The first 11 rows are patterns. Each new row is the sum of 3 different patterns, raised or lowered, with some noise. Before adding, each is slid sideways (what falls off one end comes back at the other) and multiplied by a number that may be negative. Names go in the order of the patterns.
In the rows, zero is written as 128.
Some rows, each with the names of its patterns after it:
[ 91 106 147 108 119 134 134 110 118 103 152 147 134 134 144 149 124 130
 121 162 133 130 125 121 118 130 108 118 117 126 117 132 126 103 126 147] : dufev
[137 145 128 129 123 115  99 133 122 120 130 127 126 121 124 130 148 107
 114 156 107 130 145  97 128 131 122  85 136 120 101  96 129 105 121 134] : Fova
[114 122  94 130 126 125 145 178 104 123 116 144 117 127 115 142 128 128
 127 166 117 103 126 115 124 169 115 131 169 135 124 103 118 155 172 153] : vifiz
[142 120 138 125 158 128 142 137 142 178  91 173 144 115 140 125 125 112
 159 124 150 148 135 139 122 136  96 152 143  90 135 133 130 113 138 128] : Firu
[115 124 146 119 151 155 113 123 128 130 110 126 114 102 169 139 130 135
 117  83 117 130 130 114 118 134 132 128 128 141 132 134 124 140 125 125] : bip
[131  94 133  96 130 147 140 130 106 126 134  94 137 132 163 125 112 128
 169 149 132 119 132 118 142 113 132 138 122 138 137 117 124 134  78 132] : dofud
[167  84 138 142 134 130 134 131 113 129 138 125 130 150 135  98 139 114
 134 131 149  78 136 165 145 111 120 118 106  78 128 144 137 131 116 133] : Dopa
[119 120 133 140 135 116 111 130 145 132 102 123 107 133 137 143 110 131
 122 130 143 117 131 108 124 127 141 166 130 126 127 123 125 178 113 132] : Mevu
[127 127 128 114 127 137 137 128 118 134 129 125 112 123 100 123 126 142
 103 145 177 125 131 122 126 175 118 132 115 137 128 130 104 127  78 120] : lumi
[132 111 104 111 133 138 127 135 134 115 173 129 121 123 124 149 163 127
 126 118 116 130 172 125 128  92 106 149 137 113 131 102 140 159 111 178] : Sorik
[143 108 125 142 115 169 129 124 119 139 126 130 123 124 124 129 121 145
 133 146 137 112 124 112 127 128 114 166 120 129 118 159 112 122 116 178] : mar

New rows. What belongs after each?
[ 97 138 124 110 124 133 143  93 108  95 122 114 109 125 137 113  92 142
  84  92 137 148 135 135 118 104  89 142 153 156 118 111 118  93 127 106] : vifiz Sorik mar
[ 67 117  52  75 114  52  88 101 111  81  88  61 139 104 117 116 115 118
  92 117  92 132 109  77  93  85  82 106 110  95 102  96  95  97 106  61] : dufev bip lumi
[153 143 166 144 137 159 134 109 110 110 136 126 113 144 153 132 146 139
 124 147 114 147 137 117 109 135 161 113 144 155 116 144 146 116 135 170] : dufev Fova dofud
[142 151 128 169 113 129 149  90 121 127 125  78 140 133 114  60 126 140
  98 114 165 113 126 142 139 102 100 116 152 145 142 138 149 137 125 129] : dufev Fova mar
[151 139 145 143 123 132 120 143 155 134 128 134 187 146 141 153 150 115
 159 162 125 142 124 155 109 168 125 129 105 106 120 111 170 126 146 108] : Fova Firu Mevu
[125  95  79 110 117 110 145  97  39  99 120  86 102 118 150 105  68  78
  77 121  88  96 138 100  88  83  44 125 119 113 110 106  97 100  66  99] : vifiz Dopa Sorik
[139 138 147 120 129 178 106 152 143 116 134 137 162  99 154 116  97 118
 143 133 139 139 149 168 107 199 134 120  95 111 148 137 156 146 143 109] : Fova Mevu Sorik
[ 64 139 120 124 136 112  95 120 120  57 121 116 114 121 156 111 128 166
 119 108 121 134  79 131 121 156 111 113 109 161 149 122 106  75 161  87] : Firu dofud lumi
[102 109 192 123 124 134 150  98  96 104 164 124  91 113 143 113 164 111
 122 122 133 137 133 117 126 126 147 115 163 145 132 146 113 110 126 139] : dufev bip mar
[122 145 135 168 131  94  78 141 131 107 138 156  79  99  80 137 102 127
 115 133 101 101 114 141  88 118 107 102  96 154 102 117 113 172 117  57] : Fova vifiz mar
[131 130 156 146 118 152 125 137 179 162 149 127 125 149 141 147 167 138
  94 169 173 157 189 140 115 145 141 169 152  86 170  92 134 132 169 144] : dufev Sorik mar
[103 115 112  97 161 114 118 116 112 109 100 129 130 132 126 110 102 134
 114  86 106 142 153 112 137 144 124  89 105 117 138 122  88 152 138  80] : vifiz Dopa mar
[183 150  97 123 191 130 109 157 111 148 146 120 197 141 160 161 160 188
 162 126 212 136 152 170 171 176 141 135 130 139 148 157 101 156 173 144] : dufev lumi Sorik
[104  81 123  72 128 133 130 101 155 126 112 116 110 149 145 101 107  90
  93 129 135 119 109  89 104 102 125  87 122  84 112 126 124  96  99 121] : dufev Sorik mar
[142  94 112  81 131 133 149 150 153 106 107  94 112 139  97  79 168 147
 113 106  93 117 150 132 132 104 100 122 106 127 158  70 122 127 117 125] : Dopa lumi Sorik
[106 151 186 164 139 137 152 127  92 188 149 166 164 128 151 177 108 150
 185 134 146 156 146 126 131 159 122 161 155 127 116 158 134 146 150 175] : dufev Firu Dopa
[142 124 141 160 147 171 129 168 162 139 171 154 162 137 116 163 199 142
 155 148 151 166 168 157 133 160 155 152 148 147 134 145 140 151 143 169] : dufev Dopa Mevu
[ 92 168 190 143 163 207 158 145 111 135 170 148 151 143 153 118 136 118
 134 156 198  94 141  97 132 141 149 158 152 146 160 122 198 130  68 168] : vifiz dofud Sorik
[129 166 101 101 127 101 127 136  92 100 125 119 112 107  83 127 114 134
 117 113 104 124 122 131 161  94 117 132 122 137 109  80 147  62 104 129] : Firu Mevu Sorik
[149 133 123 136 135 118 120 137 110 140 110 120 125 136  93 118 118 140
 124  73 118 117 135 137 106 119 135 150 128 136 128 130 119 177 128 115] : dufev Mevu lumi
[ 92 103 100  68  97 129 109 115 114 113  82 104 109 147 105  78 125  99
 111 133  78  92 130  76  61 130 105  82  88 106  90  98 121 125 103 123] : Fova bip Sorik
[ 76 132  48  78  92  95 116 107  89 134 103 106 111  75 107 101  78 152
  88  70 111  93  67 132 134 100  91  91  94  64 105 127  70 119 100 103] : Firu Dopa Sorik
[ 86 118  54  80 101  55 113  94 164  73  67 124 139 119  84 114  90  80
 112  92  91 112  85 103  97  93  96  55  98  62  82  75  81  72 102 132] : Fova Firu dofud
[152 153 137 196 167 142 181 158 131 174 177 157 177 185 140 177 190 140
 147 195 181 153 145  99 147 168 172 184 187 155 170 161 134 172 168 163] : Fova vifiz mar
[198 141  94 153 137 129 128 160 118 155 135 136 126 135 126 100 118 114
 128  90 134 139 153 157 140 132 163 134 157 135 130 115 111 181 143  81] : dufev Fova dofud
[115  70 121 111  71  87 137 135 109 100  85  87 103 132 127 100 108 105
  90  60 135 103 132 113  90  82 115  89 119 148 123  73 129 147 124 116] : dufev vifiz bip
[130 119 120 148 111 165 144 142 124 153 147 149 125 141 128 155 148 140
 123 176 179 111 173 148 115 147 135 114 144 130 119 141 115 129 120 138] : dufev Firu lumi
[119 110 121 169 147 117 130 120 163 159 115 202 155 117 123 140 130 127
 123 134 138 144 178 152 145 136 133 140 163 149 156 139 115 123 172 139] : Fova vifiz Sorik
[115  98  94 118 107 117 111 107  90  91 115 105 104 134 107  71 118 102
 106 110  88 139 111 121 116 135 102 103 117 141 147  97 106 110 108 129] : dufev Mevu mar
[137 185 197 195 149 178 173 166 149 173 187 175 173 193 182 197 181 174
 205 194 150 191 195 181 193 174 153 189 183 138 153 182 207 189 181 152] : vifiz Mevu lumi
[144 105 151 134 176 146 145 145 187 126 164 112 119 142  84 127 133 169
 153 165 125 139 119  90 144  95 138 147 140  78 141 104 126 156 136 123] : Fova Mevu Sorik
[ 72 157 136 126 141 127 134 157 124 147 139 124 124 138 159 140 130 126
 118 135 101 155 156 144  96 119 122 140 114 118  89 215 150 112 139 125] : bip dofud mar
[191  94 172 180 119 138 115 119 132 178 143 139 140 103 149 129 117 124
 176 115 111 126 140 127 138 124 140 154 139 136 160 148 110 134 118 137] : Fova vifiz Firu
[131 125 126 142 114 138 123 141 139 155 148 143 124 134 148 147 169 167
 140 113 126 137 146 119 101 132 120 139 129 141 122 138 177 123 150 137] : Firu Dopa lumi
[129 162 150 152 135 133 118 152 114 138 126 130 135 134 106 110 166  50
 137 142  88 154 107 142 133 167 118 107 140 147 107 148 157 144 115 133] : Fova Firu dofud
[ 89  65 158 135 113 175 106 138 124 105  86 131  77 113 143 134 116 105
  73 152 125  96  92  95 145 160 118 164 131 111  91  97 112 159 140 118] : vifiz dofud Sorik
[107 132 134 139 184 134 145 145 118 139 103 167 160 124  71 141 117 153
 158 105 127 145 140  96 139 103  89 150 148 139 160  96 131 175 153 188] : Firu dofud Sorik
[186 159 149 143 155 114 180 145 141 163 151 146 135 140 142 192 138 126
 163 124 143 176 140 132 115 162 160 146 184  98 121 138 174 151 165 146] : bip Mevu mar
[137 154 153 114 114 162 109 134 119 211 131 102 144 157 127 146 163 120
 112 158 138 126 135 142 123 130 142 164  98 197 112 101 132  96 134 134] : Fova Firu mar
[ 92 104 153 140 168  88 116  84 122 101 148 114 132  90 127  95 137 111
 162 110 124  97 115 122 147  82 122 106  79 105 152 106 140 168 120 102] : vifiz Dopa Mevu
[204 150 121 131 141 123 123 137 161 112 138 138 157 119 159 126 150 131
 134 127 194 120  75 143 151 110 185 140 153 188 128 121 122 178 139 140] : Fova vifiz Dopa
[122 126 149 147 104  95 109 122 116  83 128 144 128 108 131  83 139 117
  96 116 150 171 142 104  96  98 137 173 147 108 152 141  97 104 154 118] : dufev vifiz Mevu
[133 163 184 178 178 176 169 202 159 165 191 183 190 173 170 202 167 167
 175 188 161 191 191 203 174 147 178 177 173 203 161 181 181 187 200 184] : bip Sorik mar
[ 81  62  52  83  56  49 103 104  87  80  78  72  84  90  57  77  84  88
  59  61 104  86 103  79  82  68  99  86  28  51 108  87  93  99 123  80] : bip dofud Dopa
[ 64 117  50  91  78  97  94  70 112  93  82  99  58  91  77 110  71  85
  80 120  98 108  97  92  40  80  95 109  61  97 107 114  49  93 102  84] : Fova Mevu mar
[137  73 140 113 108  90 108  99  75 142 110 111 113 122  69 110 124  31
 121  87  75 130 140 112  74 109 115  90 103 112 132 123  83 112 142 133] : Firu bip dofud
[142 161 135 127 160 164 145 127 123 135 122 183 143 124 122 139 131 118
 118 111 140 143  82 144 135 147 132 130 125 138 131 142 119 180 121 140] : dufev Firu mar
[146 122 155 146 134 171 125 132 124 150 149  98 143 125 140 128 140 119
 183 118 121 106 166 144 148 130 157 171  99 162 148 121 145 110 146 117] : Firu dofud Dopa
[213  98 126 148 128 113 121 127 147 197 138 104 162  90 126 125 142 136
 188  97 143 116 140  91 122 105 137 111 105 160 126 100 137 109 119 124] : vifiz Firu mar
[127 122 103 108 116  90 120 113 120  92 126  81 186 170 118  91 123 134
 115  62  84 153  85 119 107 144 141  68 119 131 119 105 135  88 109 126] : Dopa lumi Sorik
[125 161 165 128 176 152 155 133 175 156 188 139 128 185  95 179 151 146
 143 151 116 130 183 137 172 159 148 169 156 186 119 175 156 110 169 185] : dufev Firu Mevu
[ 90  97  95  21 107 100  58 126 107  47 109  86  19  86 100 120  89  55
  45  78 104  96 138  95 100  89  87  47 125  76  94 111  85 118 139  52] : Fova vifiz bip
[146 145 154 135 160 120 167 185 109 169 150 125 149 165 162 153 148 182
 139 151 181 139 145 130 138 148 188 133 155 148 148 154 159 151 113 111] : Firu bip Sorik
[129 116 156 125 173 158 156 123 114  88 184 151 167 108 167 124 149 138
 150 122 171 151 152 217 143 158 216  97 191 134  99 131 151 174 159  79] : vifiz dofud lumi
[146  65 150 127 153 132 151  90 163 169 193 140 134 140 124  97 134 132
 136 139 127 158 164 102 155 171 158 139 137 157 157 110  96 146 127 186] : Dopa lumi mar
[122  95 135 161 125 149 114  98 151 112  89 139 179 124 155 113 108 111
 123 156 149 125 143 104 101  98 119 121 140 118 143 125 143 127 143 118] : vifiz lumi mar
[102 113 152  88 158 141 151 119 110 108 160 159 121 108 161 102 148 116
 100 102 115 151 143  92  90 123  87 134 149 100 135 101 116 126 150 129] : vifiz bip dofud
[134 116 146  94  91  73 119 131 129  72  81 148 122 121 127 102 148 106
 119 125 113  99 126 124 115 147 108 110 138 125 136 119 105 104 124 130] : dofud Mevu lumi
[148 134 122 132 152 151 127 131 165 164 174 104 150 173 143 147 170 110
 170 166 176 109 187 196 139 164 153 124 232 171 148 171 173 151 149 141] : dufev Fova lumi
[144 101 128 143 131 118 111 123 149 143 139 106  86 114 121  82 146 127
 139 126 126 106 112 122 127 109 113 104 130 110 122  93 124 125 115  83] : dufev vifiz dofud
[166 144 176 157 141 132 148 175 157 157 164 131 135 146 143 174 160 106
 139 144 166 140 154 124 122 167 148 154 149 138 102 154 142 186 143 138] : bip dofud Mevu
[ 87  66  87  73 105 124 124 113  69  88  91  57  85  77 126  89 125  60
  94  75 113 101 112  70 113 130 107 121 112  68  98  93  71  75 137 139] : dufev vifiz Mevu
[111 139 132 127 112 135 119 148 104 124 147 132 132 135 110 152 132  95
 132 132 114 120 109 119  98 123 153 163 160 140 151 140 123  95 143 158] : dufev Fova Firu
[138 107 114 134  91 157 128 155 127 134 121 171 160 152 129 148 105 138
  99 118 135 130 111 146 155 128 126  83 122 116  70 134 110 129 128 144] : Fova dofud Dopa
[111 137 162 124 146 134 112 155  74 156 112 130  88 123  98 127  28  90
 121 116  96 123  80  96 122 141  66  99 133  99 102 121 105 101  92  96] : dufev lumi mar
[142 110  89 119 113 122 115 138  85 142 111 107  87  68 189  95 117 125
 101  99 164 156  61 111  90  94 136 134 154 116 119  99 125 153 144  89] : Firu Dopa Sorik
[128 129  80 121 156 142 130 136 127 107 125 155 166 125  95 147 139 156
 136 109 109 168 155  80 179 126  88  86 110 110 129 138 141 159 122 157] : dufev Fova Sorik
[129 141 158  94 118  69 130 142 115 161 149 132 168 126  85 160 129 157
 114 146 122 147 130 132 155 112 133 151 170 142 141 119 106 142  82 106] : vifiz Firu lumi
[112 123 153  93 105  83 157 125 109 127 182  96 126 124 103 109 158 112
 125 146 101 131 108  78 167 153 131 139 102  83 115 155 107 130 204 122] : Fova vifiz mar
[ 79 103  48  48 112  59 118 101 137  94  73  90 107  92  98 108  65  98
  98  97  92  86  52  76  95 113  96  67  96  43  93 129  79  81  95 133] : vifiz Firu Sorik
[134 116 104 131  98  93 126 133 145 151 125 123 164  71 107 162 129 132
 160 137  76 126 129 146 160 160 119  91 129 129 132 116 156 127 126 177] : vifiz Dopa Mevu
[159 136 160 124 133 164 101 107 149 122 156 113 145 116 151 104 148 136
 134  99 125 158 110 162 140  72 135 109  91 114 135 150 145  76 102 102] : vifiz Firu Mevu
[134 128 136 146 125 139 159  82 153 148 117 129 132 101 130 109 144 136
 130 158 120 113 147  95 133 110 170  83 127 166 172  96 134 112 118  83] : dofud Dopa Mevu
[ 77 157 123  96 109 157  89 114 157  61  99 122 112 123 156 117 142 124
 134 125 125 131 108 140  96 144 112 140  96 113 108 159 114  82 117 103] : dufev bip mar
[102 107 117 131 113  92  94 139 112  98 132 120 126  94  97  99  97 118
 105 100 110 111  90  81 111 121 104  78  75 126 127 100 116 126 127 111] : dufev dofud Dopa
[158 127 177 147 111 113 125 159 150 159 125 160 138 169 156 144 139 165
 168 170 181 151 140 165 160 195 135 157 134 125 185 159 133 168 137 159] : dufev dofud Sorik
[148 129  88 128 109 123 122 113 113  84 141 104 121 153 128  84 123 125
 113 126 108 111 127 129 115 115 115 106 129  86 186  96  95 118 135 113] : Firu Mevu mar
[ 76 113  77 106 131  70 124 114  69 112  89  62 113 117 186 120  79  65
  78 124 143 120  99 100 109  88  65 133 113 108 109 129 108  90 105  78] : vifiz Mevu lumi
